The rows of a group lie close to one hidden flat surface of 12 dimensions, which may be shifted away from zero. Surfaces can cross.
Known rows, each followed by its group:
.03, .09, .11, -.44, -.21, .14, -.22, -.17, .00, .31, -.06, -.33, -.16, .25, .15, -.28, .11, .12	(0)
-.06, .02, -.10, .15, -.19, -.06, -.05, .21, -.16, -.04, .12, .18, .09, -.39, -.22, .04, .00, -.14	(3)
.19, -.03, .07, -.05, .25, -.04, .13, -.26, -.05, -.09, -.06, .01, .10, .08, -.20, -.08, .04, .14	(2)
-.16, .03, -.13, -.39, -.10, -.24, -.25, .28, -.10, .11, -.02, .03, .16, -.01, .04, -.15, .02, -.16	(2)
-.29, .27, .16, -.06, -.35, .00, -.07, -.07, -.09, .07, -.15, .08, -.05, -.18, .02, .00, .32, -.21	(3)
.15, .00, -.03, .16, -.03, -.03, -.08, -.10, -.01, -.04, .05, -.09, .09, .00, .02, -.03, .12, .09	(3)
-.11, .33, .12, .13, -.26, .30, -.39, .27, -.48, .09, .24, -.02, .12, -.17, .12, .00, .11, .11	(3)
.21, .13, .09, .15, .09, -.06, .09, .14, -.10, .03, .06, -.20, -.01, .10, .01, .00, .26, .33	(2)
.01, .21, -.24, -.28, -.05, -.17, -.22, -.27, .08, .06, -.05, -.18, .09, .04, .08, -.06, .07, -.20	(1)
.06, .12, -.25, -.23, -.25, -.06, .09, .27, -.13, .06, .19, -.08, -.16, -.01, .12, -.11, .19, .25	(2)
.04, .01, -.24, -.12, -.05, -.02, -.29, .07, -.19, .10, -.14, .01, .12, .00, -.05, .00, -.03, -.06	(3)
.19, .25, -.05, -.19, -.23, .25, .02, -.44, .13, .01, -.10, -.20, .01, -.13, .29, -.14, .05, .09	(2)
.14, -.02, -.08, -.08, -.04, .19, .08, -.06, -.01, -.04, -.01, -.10, .09, -.09, .10, .08, .07, .17	(1)
.14, .08, .07, .22, -.36, .13, -.01, -.06, .16, .13, .24, -.56, -.28, .07, .18, .19, .27, .26	(0)
.00, .08, .00, -.11, -.01, .10, .04, -.06, -.07, .00, -.09, -.02, .05, -.07, .01, .06, .11, -.01	(0)
.03, .32, .06, .33, -.12, .09, .00, .01, -.12, -.06, .20, .13, -.16, -.04, .12, -.10, .03, .06	(3)
-.16, .26, -.04, -.15, -.09, -.10, -.03, -.18, -.04, .05, .03, -.02, .04, -.11, .09, -.45, .14, -.13	(1)
-.08, .02, -.04, -.32, -.26, .19, -.11, -.20, -.05, -.02, .24, .00, -.11, .00, .09, -.27, -.03, .02	(3)
-.15, .21, -.06, .00, -.18, -.05, -.09, .27, -.29, .24, -.10, .34, -.33, -.08, -.42, .06, -.22, -.33	(3)
.19, .03, .00, .10, .28, .30, -.10, -.16, -.26, -.19, .13, .01, .02, .23, -.13, .53, .02, .17	(0)
-.09, .14, -.08, .07, .05, .08, -.01, .05, -.18, .00, -.06, -.03, .26, -.19, .02, .08, .10, .05	(2)
.06, -.39, .15, -.14, -.05, .00, -.07, .02, .03, -.02, -.01, .00, .08, .00, -.16, .04, .08, .06	(3)
.17, .17, .04, -.21, .10, .05, -.05, -.04, -.23, .01, .05, .15, .03, .04, -.03, -.25, -.01, .09	(1)
.21, -.08, .23, -.14, -.03, .07, .10, .09, -.04, .08, -.02, .06, -.16, .04, -.19, .25, -.01, .06	(1)
-.05, .20, .09, .00, -.02, .18, -.02, .08, -.26, .06, -.22, .27, .01, -.08, .02, -.03, .00, -.02	(3)
-.07, .25, -.17, .05, -.09, .08, .12, .03, -.13, .07, -.13, .01, -.06, -.17, -.03, .10, .06, -.02	(2)
.36, .13, -.04, .15, .17, -.04, .01, -.24, -.18, .09, -.19, -.01, -.11, .16, -.32, -.02, .01, .06	(3)
.26, .05, -.43, -.04, -.17, .00, -.19, -.18, -.05, -.05, .25, -.27, -.09, .04, -.30, .51, -.01, -.04	(1)
-.13, -.05, .27, .07, .27, .02, .07, -.15, .11, -.01, -.16, -.08, .15, .07, .00, .02, .08, .03	(2)
-.11, .20, -.18, .00, -.20, -.20, -.44, -.20, .30, .05, .20, -.44, .12, .12, .41, -.14, -.01, -.15	(2)
.18, .00, -.24, -.06, -.24, -.11, -.16, -.04, .02, .18, .17, -.34, -.23, .16, -.11, -.11, .03, .09	(0)
.07, .04, -.19, -.41, .13, -.12, .02, -.08, -.21, .03, -.15, .32, .10, -.03, -.22, -.40, -.14, -.14	(1)
-.20, .39, .08, -.12, .13, .03, .08, -.11, -.16, .10, -.30, .33, -.23, .06, -.16, .10, -.10, -.37	(0)
-.16, .12, .11, .08, .02, .05, -.09, -.08, -.08, -.06, .11, -.07, .19, -.15, .04, -.04, .15, -.04	(0)
-.11, -.34, -.22, -.12, -.12, .06, -.48, .18, -.13, -.02, .34, -.15, .20, -.01, -.12, .04, -.18, -.01	(3)
.18, .13, .11, .07, .06, .16, .20, -.12, -.10, -.39, .33, .26, .15, -.29, -.07, .17, .03, .05	(1)
.29, .37, -.19, -.03, -.31, -.09, -.13, .27, -.22, .12, .06, -.08, .01, -.23, .05, .01, .16, .02	(1)
-.04, -.03, .17, .00, .20, .16, .17, .03, -.02, -.16, -.17, .21, .20, -.14, .15, .20, .07, -.02	(0)
-.02, -.14, .14, -.13, -.06, .03, -.18, -.01, -.12, .08, -.17, .05, .07, .09, -.11, .12, .17, .04	(3)
.14, .09, .05, -.40, .33, .37, .00, -.27, .15, .04, -.22, .06, -.22, .54, .48, -.02, -.35, .11	(1)
.06, -.05, -.05, .12, .15, -.36, -.32, .16, -.06, .12, .13, -.16, .24, .08, -.06, -.41, -.05, -.07	(0)
-.03, -.09, .13, -.01, -.03, -.14, -.10, .13, .30, .16, .01, -.07, -.19, .29, .35, -.28, -.16, -.04	(3)
-.02, .03, .03, -.13, .06, -.07, .15, -.05, -.01, -.10, -.05, .26, .06, -.15, -.04, -.24, -.02, -.15	(1)
.32, .00, -.32, -.43, .24, .13, -.14, -.05, -.30, -.07, -.04, .23, .14, .20, .02, -.24, -.30, .21	(2)
.04, -.20, -.30, .00, -.12, .15, .10, -.11, .31, -.19, -.15, .03, .22, -.36, .25, .10, -.29, -.09	(2)
.10, -.09, -.21, .37, .24, .01, .07, -.14, .15, -.25, .27, -.13, .16, .05, .28, -.23, -.18, .17	(0)
-.32, -.10, .01, .42, -.08, .32, -.15, -.02, -.26, -.01, .29, -.38, .17, -.13, -.07, -.04, .17, .29	(1)
.09, .17, -.28, .23, .33, -.03, -.17, -.20, .03, -.06, -.08, -.25, .12, .27, .17, .19, -.05, -.02	(0)
-.25, -.16, -.26, -.28, -.19, .24, -.01, .33, -.25, -.04, .16, .42, -.03, -.15, .03, -.36, -.33, .05	(1)
.36, .02, -.07, .20, .12, -.42, -.27, -.07, .12, .08, .05, -.11, -.02, .20, -.23, -.01, -.25, -.15	(2)
.02, -.09, .39, -.26, -.08, .27, .36, -.42, .25, .01, -.22, -.16, -.06, -.04, .13, -.10, .29, .15	(1)
-.28, .07, -.20, -.05, .04, -.15, -.24, .05, -.09, .11, -.01, -.07, .04, .12, -.14, .08, -.05, -.21	(2)
-.02, .18, -.06, -.19, -.15, -.06, .24, -.58, .25, .01, -.10, .09, -.37, -.04, -.26, -.17, -.17, -.30	(2)
.08, .22, -.06, .18, -.01, .05, -.15, .20, -.12, -.02, .12, -.08, .05, .03, .19, .36, .10, .01	(0)
-.39, -.43, .13, .10, .12, .05, -.32, .14, .11, .08, .01, -.29, .24, .15, .06, .19, -.05, -.05	(0)
-.15, .24, .21, -.07, -.04, -.06, -.05, -.02, -.08, -.02, .07, .10, .01, -.08, -.02, .12, .20, -.22	(0)
-.28, -.38, .10, -.05, -.35, -.36, -.11, .09, .16, -.07, .23, .03, .01, -.21, -.37, .11, .16, -.32	(3)
.02, .29, -.32, .04, .01, .01, -.07, -.18, -.08, -.07, .25, .05, -.20, .15, .02, -.12, -.24, .00	(2)
.33, .54, .08, -.31, .16, -.23, -.05, -.23, .01, -.04, -.21, .14, .21, -.12, .03, .22, .16, -.35	(1)
-.40, .39, .40, -.09, -.21, .17, -.16, -.08, -.05, .10, .10, -.11, -.10, .03, .26, .20, .26, -.19	(0)

New rows. What belongs after each?
-.26, .11, .13, -.20, .01, .16, -.20, -.06, -.23, .04, .22, .11, .17, -.20, -.06, -.45, -.20, -.21	(3)
-.07, .25, .01, -.09, -.06, -.16, -.05, -.08, -.08, .18, -.09, -.08, -.08, -.01, -.20, -.01, .11, -.16	(2)
.14, -.04, -.05, -.18, -.19, -.17, .09, .32, .23, .02, -.06, .02, .09, -.11, .41, -.10, .10, -.03	(0)
.04, .30, .15, .14, .37, .01, -.06, .23, -.29, .11, -.14, -.10, .24, .19, .19, -.06, .22, .27	(2)
-.05, .29, -.32, .17, -.04, .08, -.04, -.36, -.26, -.10, -.14, .21, -.15, -.01, -.29, .19, .00, -.16	(3)
.13, .28, -.14, .09, -.35, .05, .24, .06, -.20, -.02, .00, .41, -.42, -.21, -.24, .01, -.01, -.09	(3)
-.15, .18, -.37, -.08, -.30, .10, -.14, -.14, -.20, .17, -.04, -.09, -.17, -.20, -.32, .06, -.15, -.29	(3)
-.05, .10, .11, .00, .24, .17, -.02, .14, -.22, -.03, -.10, .20, .13, .00, .04, .10, -.07, .00	(0)
.14, -.05, .02, -.43, -.11, -.23, .03, .15, .12, .06, -.02, .21, -.11, .05, .02, -.06, .03, -.14	(0)
.22, .37, -.20, .13, .05, .09, -.17, -.17, -.40, -.27, .41, .31, .00, .02, .06, -.28, -.04, .19	(3)
-.01, .21, .09, .13, .05, -.09, -.05, -.05, -.04, -.08, .19, .02, .05, -.07, .01, .01, .04, -.10	(1)
-.02, -.10, -.05, .09, .04, -.04, -.09, -.04, .04, -.04, -.10, .09, -.06, .17, .02, .10, .01, -.01	(3)
-.05, .16, .13, .02, -.12, .03, .07, .11, -.04, .14, -.08, -.14, .00, -.09, .14, .03, .19, .10	(2)
-.31, -.11, .36, -.11, .08, -.02, -.11, .29, -.06, -.02, .24, .07, .13, .05, .04, -.09, .09, .08	(2)
.02, -.10, .42, -.11, .07, -.10, .03, .15, -.16, .01, .00, .30, .15, -.20, -.30, -.26, .02, -.09	(3)
.10, .41, -.21, -.14, -.09, -.08, -.23, -.66, -.03, -.04, .25, -.35, -.08, .17, -.04, -.22, .14, .03	(2)
.00, .24, -.09, -.22, -.05, .31, -.28, -.21, -.16, .09, -.34, .02, .30, -.23, .14, .01, -.20, -.14	(2)
-.12, -.07, .04, -.08, -.06, .04, -.19, .02, -.14, -.04, .12, .11, .12, -.06, -.08, -.12, .00, -.05	(3)
.05, .11, .01, -.30, -.21, .01, -.09, .10, -.05, .17, .00, -.20, .01, .01, .19, -.13, .18, .17	(2)
.17, .18, -.19, -.06, .15, -.09, -.17, -.14, .15, -.06, -.20, -.23, .22, .21, .39, .23, .19, -.04	(0)
-.20, .22, .40, .01, -.11, .04, -.27, -.12, -.30, .05, -.05, -.01, .18, -.04, -.14, .05, .40, -.06	(3)
.04, .07, -.03, -.07, -.09, .02, .01, .39, -.11, -.08, .18, .30, .07, -.28, .06, .07, -.13, -.05	(1)
.01, .05, -.33, .06, -.20, .32, .30, -.24, -.03, -.20, .23, .04, -.08, -.22, .23, -.43, -.03, .28	(1)
-.10, .22, .24, -.20, .04, -.17, -.06, .00, .04, -.03, -.01, .20, -.13, .17, -.05, .39, .16, -.33	(0)
-.09, .30, -.21, .09, -.04, .07, -.09, .12, -.10, .01, .07, .07, -.06, -.02, .22, .09, -.10, -.11	(0)
-.32, -.27, .35, .32, .30, .15, .12, .18, .19, -.09, -.22, .22, .14, .05, .35, .04, -.17, -.01	(3)
-.12, .21, -.05, .08, .06, .18, -.13, -.06, -.14, .19, -.24, -.24, .01, .08, -.02, .25, .04, .03	(2)
-.01, -.18, .00, .22, -.02, .26, -.07, -.01, -.29, .09, .14, -.22, -.03, -.07, -.50, .16, -.05, .17	(0)
-.15, .06, .39, -.26, .01, .04, .05, -.20, -.04, .08, -.01, .10, -.29, .18, -.27, .06, .06, -.16	(0)
.13, .24, -.32, .07, -.22, .14, -.01, .09, -.18, .00, -.16, .20, -.14, -.07, .16, .07, .02, .07	(3)
.18, .10, .18, -.05, .01, -.11, .18, .10, .00, -.12, .24, .31, -.10, -.12, -.01, -.18, -.05, -.04	(1)
-.21, -.06, -.34, -.02, -.09, .09, -.47, -.10, -.15, -.03, .13, -.16, .09, .12, -.01, .13, -.09, -.07	(3)
-.10, -.20, -.33, -.05, -.11, .11, .13, -.17, .16, -.25, .03, .11, .08, -.20, .15, -.09, -.11, -.04	(3)
.05, .25, .28, .09, -.07, .02, .15, -.13, -.02, .00, .20, -.14, -.16, -.01, .03, -.11, .23, .16	(2)
.32, .33, -.08, -.12, -.32, -.21, -.49, .30, -.44, .30, -.05, -.12, .10, -.04, -.13, -.05, .32, .03	(3)
-.16, .18, .30, .34, .10, .07, .20, -.28, .15, .06, -.11, -.10, -.24, .07, -.11, .15, -.02, -.10	(2)
.02, -.01, .01, -.05, -.05, .10, -.09, .26, -.12, .16, -.11, .11, -.10, .04, .00, -.11, -.21, -.03	(3)
.23, .24, .18, .12, -.01, .00, .18, .10, -.11, .31, -.12, -.07, -.20, -.20, -.23, -.33, -.17, -.12	(3)
.05, -.17, .32, .39, -.10, -.04, .08, .78, -.11, .10, .07, .32, -.14, -.13, -.02, .16, -.11, .08	(3)
-.45, -.13, .17, .06, -.28, -.09, -.25, .40, .18, .03, .19, .11, -.09, .07, .33, .01, -.04, -.17	(3)
-.13, .16, .04, -.01, .19, .03, -.35, -.26, -.32, .08, -.01, -.18, .26, .08, -.25, -.09, .12, -.11	(0)
-.14, -.15, -.17, -.09, -.20, -.13, .13, .15, .03, -.02, -.32, .32, .03, -.30, -.18, .12, .07, -.27	(3)
-.07, -.02, -.06, .08, .05, .07, .07, .02, -.02, .11, -.43, .16, -.10, .03, -.10, .16, -.06, -.13	(3)
.11, .30, -.14, .21, .20, -.15, -.68, -.01, -.26, .26, .05, -.47, .32, .18, .02, -.18, -.01, -.06	(3)
.31, .14, .18, .09, -.04, .05, .13, .15, -.16, .14, -.12, .04, -.19, -.03, -.23, .12, -.02, .13	(2)
.34, .01, -.18, .08, .12, -.09, -.05, -.17, .16, .13, .03, -.29, -.24, .44, .11, -.19, -.14, .17	(0)
-.10, -.13, .00, -.13, .02, .07, .17, -.17, .13, .02, -.18, -.05, -.02, .01, .03, -.21, -.01, .02	(1)
-.05, .02, .16, -.06, .29, .26, -.19, -.18, -.28, .09, -.03, .00, .12, .07, -.26, -.19, -.21, -.06	(3)
.18, .15, -.10, .29, .38, .21, .10, -.17, -.49, .02, -.28, .03, .21, -.07, -.36, -.16, .05, .21	(1)
.20, .08, .07, .14, .23, -.31, -.21, .05, .16, .19, -.28, -.33, .17, .27, .16, .27, .22, -.07	(0)
-.10, .09, .04, .12, .16, .06, -.24, .17, -.10, .30, -.17, -.20, .02, .20, .12, -.27, -.15, .04	(0)
-.07, -.31, .14, -.42, -.05, -.03, -.04, .07, .34, -.15, .19, .09, .02, .06, .17, .29, -.14, -.16	(1)
-.04, -.09, .28, -.19, -.15, .26, -.21, -.14, -.21, .18, -.11, -.28, .15, -.07, -.19, .06, .22, .06	(3)
.13, .40, .06, .15, -.10, -.12, -.36, .26, -.29, .10, -.07, .14, -.04, .22, .29, -.01, .25, .14	(3)
.15, .43, .12, .19, -.10, .02, -.10, .17, -.31, .16, .01, -.03, .01, -.21, -.16, .08, .06, .01	(2)
-.04, .10, .12, -.10, .12, .11, .14, .03, -.09, -.03, -.02, .14, .04, .00, .07, -.14, .02, .11	(2)
.20, -.07, -.24, .32, -.09, -.15, .19, -.04, .21, .08, -.21, .02, -.46, .24, -.12, .26, -.09, -.05	(3)
